There are 4 ways to turn a row about zero (a turn may also mirror it). The second row of each pair is the first, turned, with some noise. The first 36 pairs use one turn. New pairs use 3 turns, one after the other, and a turn may come again.
Known pairs, each followed by its turns in order:
[-5  1  2  6  0  0  3 16]
[-10   2   5  11  -3   5   3  -3] | K_831

[  6   4   2   0   2 -16  -4   1]
[  3   3 -14  -5   6  -1   1   7] | K_279

[ 8 -4 -7 -2  2  0 -1  7]
[  2   7   2   3   3 -10  -1   5] | K_279

[  0   8  -3  -4   5 -13   6  12]
[ 10   7 -11  -5  -7   0   6  -9] | K_77

[  6   4 -24   9   4  -2   2   2]
[  0  -7  -4   1  -2  18 -18   7] | K_831

[  1  -1   2   8   7  12 -16   3]
[ -3 -11  -9  -2  -8   7 -13  -5] | K_196

[  3   3  -2  -7 -21  -6   0   0]
[ 14 -13   8   3   6   4  10  -1] | K_831

[ 11   7 -22  -1   2  -5  -7 -17]
[ -8  11  -9 -17 -17 -13  -5   2] | K_279

[ -6   5 -16   5   1 -10  -8   0]
[  0  -3  -4   1 -10  14  13   1] | K_77

[-1 -4 -3  0  1 -4  6  6]
[ 7  3  2  1  5  0 -4  2] | K_279

[  7   2 -22  -7  -2   3  -1  -9]
[ -5  15   0  -5 -16 -10  -7   2] | K_279

[-13  -8  15 -11   1  10  -7   3]
[  1  13   7   8  -1 -19   9   1] | K_831

[ 19   1  19  -1   5  -7  17 -19]
[ -1   1  15  15  -8 -26   6 -15] | K_196

[ 12   1  11   0  25   3 -10  -2]
[  4 -11 -14   5   1 -19  14  -9] | K_279

[  1  -6 -25   5   3  -8  -2  -1]
[ 2  4 -1  1 -4 26  5  1] | K_77

[ 5 -8  9 21 -2  5  0 -2]
[  0   7  -9   5  -1   2  -5 -22] | K_831

[  5  18 -23  10  -2   6  11   2]
[  5  -5 -11  -3  11 -19  -6  23] | K_196

[ 0  8 -3  5 -3 -2 -3 -4]
[ 2  0  1 -7  0 -5 -6  3] | K_196

[-9 11  8 12 15  1  2  0]
[-17   9 -15   3   2   1   3   1] | K_831

[-2 -6 -1  7  2  0  5 -1]
[ 7 -1  4 -1  6  3  0  2] | K_77

[ -2 -10   0 -11 -11  -2  -3 -17]
[ -3  10  17   1 -13   5   2   7] | K_196

[ 15   1   4  -1 -11  -4   2  -9]
[  9 -11   1 -10   6   1   2 -12] | K_831

[-4 -9  5 -4 14 10  1 -4]
[  7  -8   7   4   0  -1 -17  -2] | K_77

[-9  1 17 13 -8  2  5 -4]
[  0  11  -8   7   6   1  14 -13] | K_831

[  7   8  -4  -5   7 -16   6  25]
[-20 -17  10   1 -11  11   4   6] | K_831

[ -1  10  -1  -4  -7 -19   3   5]
[ -1   3 -16  -8   1  -1  13  -8] | K_77

[ -1 -23 -13   0  -3   9  -6   2]
[  4  -9   1   9 -10  19   2  14] | K_196

[  2  -3   0  25  -1 -25   1  -2]
[ 31  -3   2 -10  -4  -8   5  -7] | K_196

[ -8   1  -4   6 -12  10 -25  -5]
[-18 -16   5  -1 -12   0  -1  14] | K_279

[  2   7 -13  10   1 -13   4  -5]
[  5   5  -3 -21   0  -3  -4   4] | K_279

[  0 -20   6   2   0  -1  -7 -11]
[-7 -8 14  1 13  6 -6 -8] | K_77

[ 5 -6 -3  3 13  0 -8 -3]
[ 2 -2  9 11 -3  7 -3 -7] | K_77

[  0  -6   2 -10  -3   8  -1   4]
[-9 -1  4  6  2  9  0  2] | K_196

[  1   6 -18 -25 -14   9   7   6]
[ -1  26   8  12 -17   5  -3   8] | K_279

[-25  13 -13   3  -3   0  -3   2]
[ -3   9 -13 -23   3   4   3  13] | K_196

[ -4  -1  -7  -1 -12 -18 -20   3]
[-17  -3   2  -7  -7   9  18 -10] | K_77

New pairs. What belongs after each?
[  5  -5  25   1   7 -15  -3  -3]
[12 10 -1  0 14 15 17 -1] | K_831 K_196 K_279

[  2   7 -17  12  -6  -7  -3  -2]
[  5  -3   3   2   8   3  17 -13] | K_279 K_831 K_196

[  3  25 -25   1   6  -2  -8  -1]
[-20   2   0  -1   7 -28  -5   6] | K_831 K_77 K_77

[  9  -3  -3 -10   0  16  -7   0]
[  1 -12  -5   3  18   3  -1   4] | K_831 K_77 K_77

[-2 -5  1  0 23 -1  3 -7]
[ -7  -5 -16   4  12   0   8   8] | K_196 K_77 K_196

[-6 -7  3 -2  3 -1  2  5]
[ 6  0  4 -3  0 -3  0 -9] | K_831 K_831 K_279

[ 10   0   6   8 -15  -3 -23   6]
[ 12  13 -11   7 -11  19   1   1] | K_196 K_279 K_831

[-8 -8 -1 13  1  1 -3 21]
[ 11  10 -13 -10   3   4 -15  -8] | K_279 K_196 K_831

[20 24 -6  5 16  1 -8 13]
[-29   3  11  -2   3  24  -4   7] | K_77 K_77 K_831

[ -5   5   3  -2 -14  -1  -3  -1]
[12 -5 -4 -4 -8 -1  4  1] | K_196 K_77 K_831

[  5 -11   3   1   1 -15   8   2]
[-8 10  1  5 -2 -2 15 -3] | K_831 K_196 K_831

[ 16   7  -2   9   1   2   1 -24]
[  4 -13  -4 -18  12   2 -17   3] | K_831 K_196 K_196

[-2 -1  1  9 -7  8  0  3]
[ 3 -4 -1 -7 -9 -5  4 -1] | K_279 K_77 K_831

[ -8   3   2 -24   7   4   4  -1]
[  1 -10  13   9 -10  15  -4  -5] | K_77 K_77 K_279

[12  7 -4 -8 12 15  4 -7]
[ -8  -9   2  -5  10 -11  17  -5] | K_77 K_77 K_196

[-14  -5  -5  -3   1  -2 -10  -2]
[  2   1  -2  -5   4 -12   7  11] | K_196 K_279 K_77

[ 10  -5  -9  -2   0 -15 -10  -5]
[ -7  -1 -16  13  -4   2   6   6] | K_831 K_279 K_831

[ 25  -2  -3   4 -10   6   5   1]
[ 12  -5   8   3   0  16  -5 -16] | K_196 K_279 K_77

[-15  14  -5  -4  -3 -12   8 -14]
[  2   9 -11  13  12 -15  13  -4] | K_831 K_279 K_77

[25  7 17  7  0 -2  2 25]
[ -1  19 -18  -2  -3 -11 -15 -24] | K_196 K_77 K_831

[ 15  -1   6  -7  11 -17  25  -9]
[ 20 -15   9  -4  13  11  13  15] | K_279 K_279 K_831

[ -2   7 -14  -1   2  16  13 -18]
[  7   4  11  -9  15 -10  -1  21] | K_196 K_831 K_77

[-15   1   7 -16   8 -13   4   7]
[ -4  -9  -2   2 -12  12  12  17] | K_196 K_196 K_831

[  0 -11  -6 -10 -19 -23  -2  19]
[ 13  -9  -9 -25  -9  20   7   1] | K_279 K_831 K_196

[ -4  -5 -21  -5 -11  -6  20   1]
[  9 -20 -10  10  13  -3   7  14] | K_77 K_831 K_279

[19  6 25 -9 -3  8  6 13]
[-15  14 -19  10  -3   1   0 -21] | K_279 K_279 K_279

[ -2 -12   9   1  -1 -12   5   2]
[  8  -5  -2  -2 -15   3  -8   4] | K_77 K_77 K_196

[  1  -3 -22  -9   0  -1  25 -13]
[-30  -4  10 -14   3  -8  -8  -1] | K_196 K_279 K_831

[  4 -17  -1  -8   6   6  11  -5]
[-4 -9 10 -5 14 -5 12  5] | K_77 K_77 K_77

[ -3   2  13   0  -3   4   0 -10]
[ 1  4 10  5  6  9 -4  5] | K_279 K_196 K_279

[ 0  6  2 -1  5 -3 -2  5]
[ 7  0  4 -2 -5 -3  1 -1] | K_77 K_77 K_279

[  1 -22  -9  -2  -8  -1  -6 -12]
[-19   4   9   3   3   5 -15   9] | K_279 K_196 K_196

[ 14 -11   3   7   0  -4   3  -7]
[16 -9 -4  7  0 -5 -1 -6] | K_196 K_77 K_77

[  5  21   7  -2 -10   2  -9  -7]
[  7  19 -14   2  -1   1 -13  -3] | K_77 K_196 K_77

[ -4  21   3  -1   9  17   1 -14]
[-12   0   3   5 -14  -5  -6  24] | K_279 K_77 K_831

[  0  14  -3 -16   2 -22 -11 -10]
[-11 -17   4  16   8  -2  20  -2] | K_279 K_279 K_831

[13 10  0 -1 -3  1  3 -2]
[14  5 -6 -4 -2  5  2  4] | K_279 K_196 K_279

[-1  4 -1 -2  2  3 -3  6]
[ 3 -3  2  5  2  1 -3  3] | K_196 K_196 K_831

[ 2 -4  4 -2  3 11 -2  5]
[ 8 -1  3  2 -3 -3  7  5] | K_77 K_831 K_196

[-18  -4 -23  12  21   8  -9  10]
[-7 -3 15 -5 28 -3 24 -4] | K_831 K_77 K_196

[ 1 -2 16 18  0  5  4 13]
[ -3   3  10 -21   3   5 -12  -6] | K_279 K_196 K_279

